The rows are grouped in 4 ways, from coarse to fine. Each group lies inside one group of the grouping before and may be the whole of it. The rows also spread widely along 11 directions, which tell nothing about the answers.
Known rows, each followed by its group in each grouping:
[-24 -25 -22  16   2 -33  29  -8 -13 -21  24 -18 -40   8  32  49 -22  -4
 -23]	Dupo K_625 K_543 K_757
[ 16 -19  14  21 -24 -14  -2  -1  21  33 -25 -18   0  -8   4  -4  13 -29
 -15]	Dupo K_604 K_169 K_989
[-24 -11 -23  18  10 -12  -7  36 -10  -6  16  -6   1 -12 -18  17  -1 -27
  19]	pafe K_560 K_655 K_682
[ 20  53  11  -6 -73 -29 -14 -14   7  30 -31  -7  30 -26 -14 -29  28  -2
 -22]	Dupo K_821 K_21 K_324
[ 22 -20  -3  25  17  -5   3 -30  39   0  16 -22 -11   4  15  48  15 -23
   8]	Dupo K_604 K_692 K_75
[ -2   5 -18   0  -4  -3  17   2  -3   0  13   6   0  -3  27 -10 -23   8
  -3]	Dupo K_821 K_193 K_794
[  1   8  29  12 -13 -15  25   0  46  22 -32 -24 -17  -2  37   2  24  13
 -33]	Dupo K_375 K_616 K_206
[ -7 -19 -19 -21   4 -31  -8  29  38  13  -1  28 -39 -23  43   7 -10  14
  -1]	pafe K_895 K_535 K_647
[ 52  -6  12 -15 -12  26  -8 -10  16  14   5 -13  24  11 -21  55   5 -22
 -20]	Dupo K_604 K_32 K_241
[-24  -5 -13  24  -3 -23  25   0  16  -9   6 -26 -10 -19  -7  40  27 -26
  -4]	Lel K_717 K_425 K_161
[-15 -24 -40 -12   3  -7  -9  52 -41   4  24  23 -17  -6   9  -9 -52  -8
   2]	Dupo K_625 K_543 K_943
[-43  -8  -9  12 -10  -3   3   8 -35  -9 -32 -44 -22  20 -33  -8  47 -19
  -1]	Lel K_717 K_145 K_31
[-14  10  -8  29  21  21   7 -13 -20 -22   1 -28   1  37 -15  -1  10  -9
  17]	Dupo K_625 K_318 K_978
[ 20 -47 -11 -12  -9  10 -10  21  44   3  20  41  -4 -25  19  20 -13 -20
 -25]	pafe K_895 K_535 K_953
[-32   5  -8  40 -15 -15  23   8  38 -14  22 -11   6 -25  14  16  20 -15
 -27]	Dupo K_375 K_616 K_926
[ 18  15  10  -9  10   0  -6  14  37  18  -1 -10  11   1 -10  30  10  -2
  -6]	Dupo K_821 K_21 K_834
[-21 -23 -32 -16  16  42   5  23 -26 -15  -2   2 -13  21  11 -10 -11   1
 -10]	Dupo K_604 K_169 K_861
[-16   3  19 -25  -1   9  31  30 -46  -1 -27 -20 -16  55 -10   8  -1  27
 -44]	Lel K_592 K_137 K_337
[ 15  57 -10   6  -5 -18  -6  14  25  16   4 -15  32 -43 -37  30  30 -20
  38]	Lel K_717 K_145 K_184
[-12  33  -1   1  -4 -24 -15  40  21  14  14  20   9 -24  -6 -22   7   6
   7]	Lel K_341 K_964 K_670
[-19   4   3  32   6  19 -10  15  25 -13  29  11  19   8 -11 -20  16 -20
 -15]	Dupo K_375 K_44 K_711
[ 12 -20  10  25  -6  -7 -24 -19  -2   7   8 -12 -15  32 -12  -3  10 -29
  -1]	Dupo K_625 K_318 K_657
[ 35  19  26  17 -18  18   4 -18 -12  -2   4 -11  27  37 -13  -9  -1 -10
 -13]	Dupo K_375 K_44 K_532
[ -1   8  20  30   6 -19  -3   2  15   4  11   0  -7  21  10 -11   3  -4
   0]	pafe K_560 K_655 K_853
[-12   2 -23 -13 -33   6   8 -14 -28 -16 -11  -9  -6   9   6 -10  10   4
 -21]	Dupo K_821 K_536 K_342
[  3  -6  -6  20  16   8  30 -12   2 -19  34  -3   1  24  23  28 -18  -6
 -15]	Dupo K_604 K_32 K_805
[ 15  14  12  23 -26  -8   3 -34   0  -7   4 -32  18   1 -30  26  35 -25
  -4]	Lel K_341 K_622 K_887
[ -4 -33 -49 -25   0   0 -15  24 -17   8   5  18 -28 -15  18  -4 -24  -8
  16]	Dupo K_821 K_536 K_966
[-13  10 -29  -6   9  32 -11   4   7 -14  -7  11  -9 -21  12 -31  20   7
  26]	Lel K_341 K_577 K_50
[-10  23   0  50   1  -2  12 -14 -23 -30  33  -3  19  26  -9 -15  -6 -15
  12]	pafe K_560 K_655 K_853
[ -4  13  14 -12  17  -8 -27  28   1  25 -22 -39 -11  33 -28  22  30  -6
  11]	Dupo K_604 K_32 K_241
[ -5 -17 -21  16  -8  -6  13   0 -51  -6  18   2 -16  27  24 -22 -39 -13
  -1]	Dupo K_604 K_169 K_861
[ 11  44  -2  -5 -17   8  24 -19  31  -7  -7   2  19 -34  19   5  19  23
  -8]	Lel K_341 K_622 K_887
[ 18  -6   0 -11   5  13  11  25  -9  -3  37  29  -2  30  28  -3 -49  11
 -30]	Dupo K_375 K_616 K_206
[ 17  39 -38   1  30  60 -22 -17  12 -23  17  10  21 -10 -10  -9  13   0
  53]	Dupo K_625 K_543 K_943
[ -5  -3 -21 -13 -26   2 -34 -29   9  -7  -1  14 -34  16  26 -33  34   6
 -17]	Dupo K_604 K_32 K_805
[-22  14 -16   8 -20 -32  10   8 -58  10 -27 -23 -18  18  10 -40 -14   8
  15]	Dupo K_821 K_21 K_834
[ 13  22  10   9 -30 -54 -24  -5  36  26  19  30 -21  -9  18 -30  15  -5
  -5]	Lel K_717 K_425 K_161
[-10  10   3   4  13  19 -23  51   3  16  10   2  25  18 -35 -13   5 -20
  -4]	Dupo K_604 K_169 K_861
[-30 -36 -38  14  11  21  -8   4  25 -18   1 -29  -4 -43 -29  43  52 -41
  16]	Lel K_341 K_622 K_887
[-11 -47 -29  21  -1   5   5  -8   7   0   6   7 -23 -15  36 -22  -7 -19
   2]	Dupo K_821 K_193 K_794
[ 27  32  17  -8 -19   8 -24  -2  40  27 -20  13  15  -6  11 -36  25  11
 -10]	Dupo K_604 K_692 K_75
[ -2  -4   2  22  11  36  21  -9 -14 -11 -15  -4  -3  22  17 -32  -9   5
  -3]	Dupo K_625 K_543 K_757
[ -1  -7 -22  -5  23 -12   8  12 -34   3   3 -11 -29   9  16   5 -24   8
  37]	Lel K_341 K_622 K_887

New rows, each followed by its group in each grouping:
[ 56  -4  34  -3  -7 -15 -29  11  54  40  28  38   8  13  20  -5 -18  -6
 -30]	Dupo K_604 K_692 K_75
[-16  11   7  38 -26 -41 -11 -10   1   5 -19 -21  -5   2 -14 -23  34 -22
  19]	pafe K_895 K_535 K_647
[-13 -19  -3  18  19  24  16   6  14  -9  -2   1 -13   5   2  -3  21  -7
  -4]	Lel K_592 K_137 K_337
[ -7 -25 -10  13 -10  11  12 -10  10 -14   2 -22   5  -1 -11  35  20 -26
 -28]	Dupo K_821 K_21 K_834
[ 17  -1  13 -43  27  19 -26  34  33  24  11  25 -13  39  14  -4 -11  28
 -23]	Dupo K_821 K_193 K_794
[-14 -19 -11   4  19  -7 -11 -11  26  -9  -2 -22 -44  -1  11  29  36  -8
  13]	Lel K_341 K_577 K_50
[-11  -1   0 -13   7 -13 -11  12  -1  12 -22 -11 -39  12  11 -11  17  15
  10]	Lel K_341 K_964 K_670
[ 19  28 -12 -17  -3  62   6  34   1   2   4  41  54 -32  -9 -44 -17  10
   3]	Lel K_341 K_622 K_887
[ 14 -10   5  23  -8 -34  -3 -29   8  -1  31  -3 -24  28  27  20  -6 -13
 -13]	Dupo K_604 K_32 K_241
[-21 -15 -11  13  49  42  -3  17   5 -21  16  -6  -5  40  -9  -3   9  -7
  14]	Dupo K_821 K_536 K_342
[ 15  -4 -38 -11  -7  24  -6 -10   8   0   5  30 -10 -21  41 -32 -11   5
  12]	Dupo K_604 K_32 K_805
[-19  16 -20  14   1  12   0  28  -3  -2   4   8  20 -10  -5 -36  -1  -6
  15]	Dupo K_821 K_536 K_342
[  2  -2  -1 -17   4  17   2  -4 -18 -12  -5  -2 -20  29   6  -5   3  16
  -5]	Lel K_341 K_964 K_670
[-11  53  39  24 -19 -53   9   5   6  18 -17 -29  -4  31  11 -23  16  19
 -16]	Dupo K_375 K_44 K_532
[-28   1   6  42  27 -18  21  22   6   5  -1 -41 -14  15   6  10   9 -12
  14]	Dupo K_375 K_616 K_206
[ -6  19  25   7 -26 -47 -18   5  27  27 -10 -15 -13   8   0   3  25  -1
 -31]	Dupo K_625 K_318 K_657
[-20  40 -23  -2 -19   1  20  31 -19   1  -2  14  24 -19  19 -42 -19  17
  -5]	Dupo K_604 K_32 K_805
[-26  -5 -17   2  -1  10 -10  46 -42   1   5  11   7   2 -21 -46 -12  -7
   9]	Lel K_341 K_622 K_887
[-25 -17 -16  17  15  11 -11  17  10 -18  27  20 -13  -3   7 -22   6 -13
   2]	Lel K_341 K_577 K_50
[  3  29  -1 -24  -6  43   6  43   0  11 -15   8  41  -4 -12 -19  -3  11
 -23]	Dupo K_604 K_32 K_805
[ -6  19 -19 -12 -24  12  -1  21 -13 -20  13  25  24  -2  -9 -13  -8   4
 -13]	pafe K_895 K_535 K_953
[-28 -87 -14  37  49   2 -15  47  14   9  -3 -18 -31   3 -22  19   8 -58
  36]	pafe K_895 K_535 K_647
[ 18  20 -10 -11  -1  37   7 -17  -2 -19  22  47  -5  22  30 -46 -12  25
 -11]	Lel K_717 K_145 K_31
[ 12 -11  14 -17   9 -40 -33  13  61  14  19  13 -36  15  14  44  15   2
 -13]	pafe K_895 K_535 K_953
[-35   0 -30  26  -4  57  21  14 -29 -46  11  15  35  -6 -13 -36   2 -13
  -4]	pafe K_560 K_655 K_682
[  4  21 -12  -2 -14  29  29  -3 -41 -26  12  20  21   8  11 -32 -26  18
  -9]	Lel K_341 K_964 K_670
[-15  19   4  11  -3 -42 -14   1  22  17  -7  -5 -35   3   8 -20  34  -1
  14]	Lel K_717 K_425 K_161
[  1   1  -3 -18 -23 -11   3  16 -28  21 -29 -22 -12  15   5   1  -5   0
 -18]	Dupo K_604 K_169 K_861
[-20  77  29  12  13  -1   1  42 -13  22 -28 -41  38  36 -42 -23  25  10
  13]	Dupo K_604 K_169 K_861
[ -8  -5 -25  -3  -4  27   5  18 -55  -9   6  13   2  30   8 -45 -29   1
  -3]	Dupo K_604 K_32 K_805
[-17  17 -20 -31 -10  14  -5  11 -51   2 -49 -40 -12  25 -12 -12  22  16
   4]	Dupo K_604 K_692 K_75
[ 26 -14  13  54  18  -6  10   2  25  10  41   2  29   4  -9  14 -23 -42
  11]	Dupo K_821 K_21 K_834
[-33 -18 -30 -15   8  38  14  70   7  -2 -12  25  14 -40   9 -17 -14   4
 -17]	pafe K_560 K_655 K_853
[  0  27  14   8   5  12  -7  -3 -19  10 -28 -35   3  43 -18 -22  27   0
  12]	Dupo K_604 K_32 K_805
[ -7  -9   9 -13 -26 -20 -13  32  40  14  13  29 -10 -15   0   3  20 -10
 -57]	Lel K_717 K_145 K_184
[ 11 -33 -20  11   3  16   2   2  10  -2   9   6 -12  -9  22  -1 -11 -19
   5]	Dupo K_375 K_44 K_532
[ -5 -29  -3 -23   7  40  18  16  -9 -23  12  -2  -4  33  -3  46 -16   5
 -63]	Dupo K_625 K_543 K_757
[ -7  27 -14  -3   7 -26   5   0   0 -13  33   6 -20  17  33  12 -17  21
  -2]	Dupo K_375 K_44 K_711
[ 27  23  17  -5  -5  -8  -1  -9   0  14 -15  -5 -10  10  14 -13   1  13
  13]	Lel K_341 K_577 K_50
[ -8  16   4   8  -9 -22  -2  21  13  15   8   0   9   0  -3  -4  -1  -5
 -14]	Dupo K_821 K_21 K_324
[ -1  -4 -28 -17  -5 -20 -26  30  -4  16  18   5 -12  -5  -2  17 -10 -16
   3]	Dupo K_604 K_169 K_861
[ -7   5  14   7  -7 -24 -36  24  -8   9  12 -12  -3  32 -40   9  19 -22
  -7]	pafe K_560 K_655 K_853
[-22   7 -36  22   7  -2   5  19 -40 -16  30   3  -7  11  10 -26 -26  -7
  26]	Dupo K_375 K_616 K_206
[-14  14 -23  10 -46  15  17 -14 -10 -32  21  17  12  -8  20 -26   3   2
 -42]	Dupo K_375 K_616 K_206
[-28  -7   5 -11 -49 -39 -31  41 -21  34 -48 -33 -16  -8 -37  -9  33 -20
 -30]	Dupo K_625 K_543 K_757
[ 27  -1  57  39 -28 -41  18  -8  -5  27  10   3  -1  44   3 -29 -14 -19
 -36]	Lel K_717 K_425 K_161
[ 12  18   5  -2 -17  -8  33 -13 -11  -7   3  -6   4   1  19  12 -12  16
 -18]	Lel K_341 K_622 K_887
[-10  13  18  28   3 -61  20  -9  10  12   3 -24 -28   8  26  11   6   9
   6]	Lel K_341 K_622 K_887
[ 41  -5  17 -17  -3  48  13   1   5   5   3  50   3  24  27 -41 -22  22
 -31]	Lel K_592 K_137 K_337
[  0  22   7  -5 -20  50  10  33 -15  -5   0  28  45   5 -29 -44   2  -4
 -37]	Lel K_717 K_145 K_184
[  3  24 -31 -13   6  25 -21   4 -45 -20  17  20  -3  16  -7 -39 -12   8
  39]	Lel K_341 K_577 K_50
[-41  50   3   7   5  -3 -24  53 -53   1 -10   1  11  44 -32 -74   2  14
  20]	pafe K_560 K_655 K_853
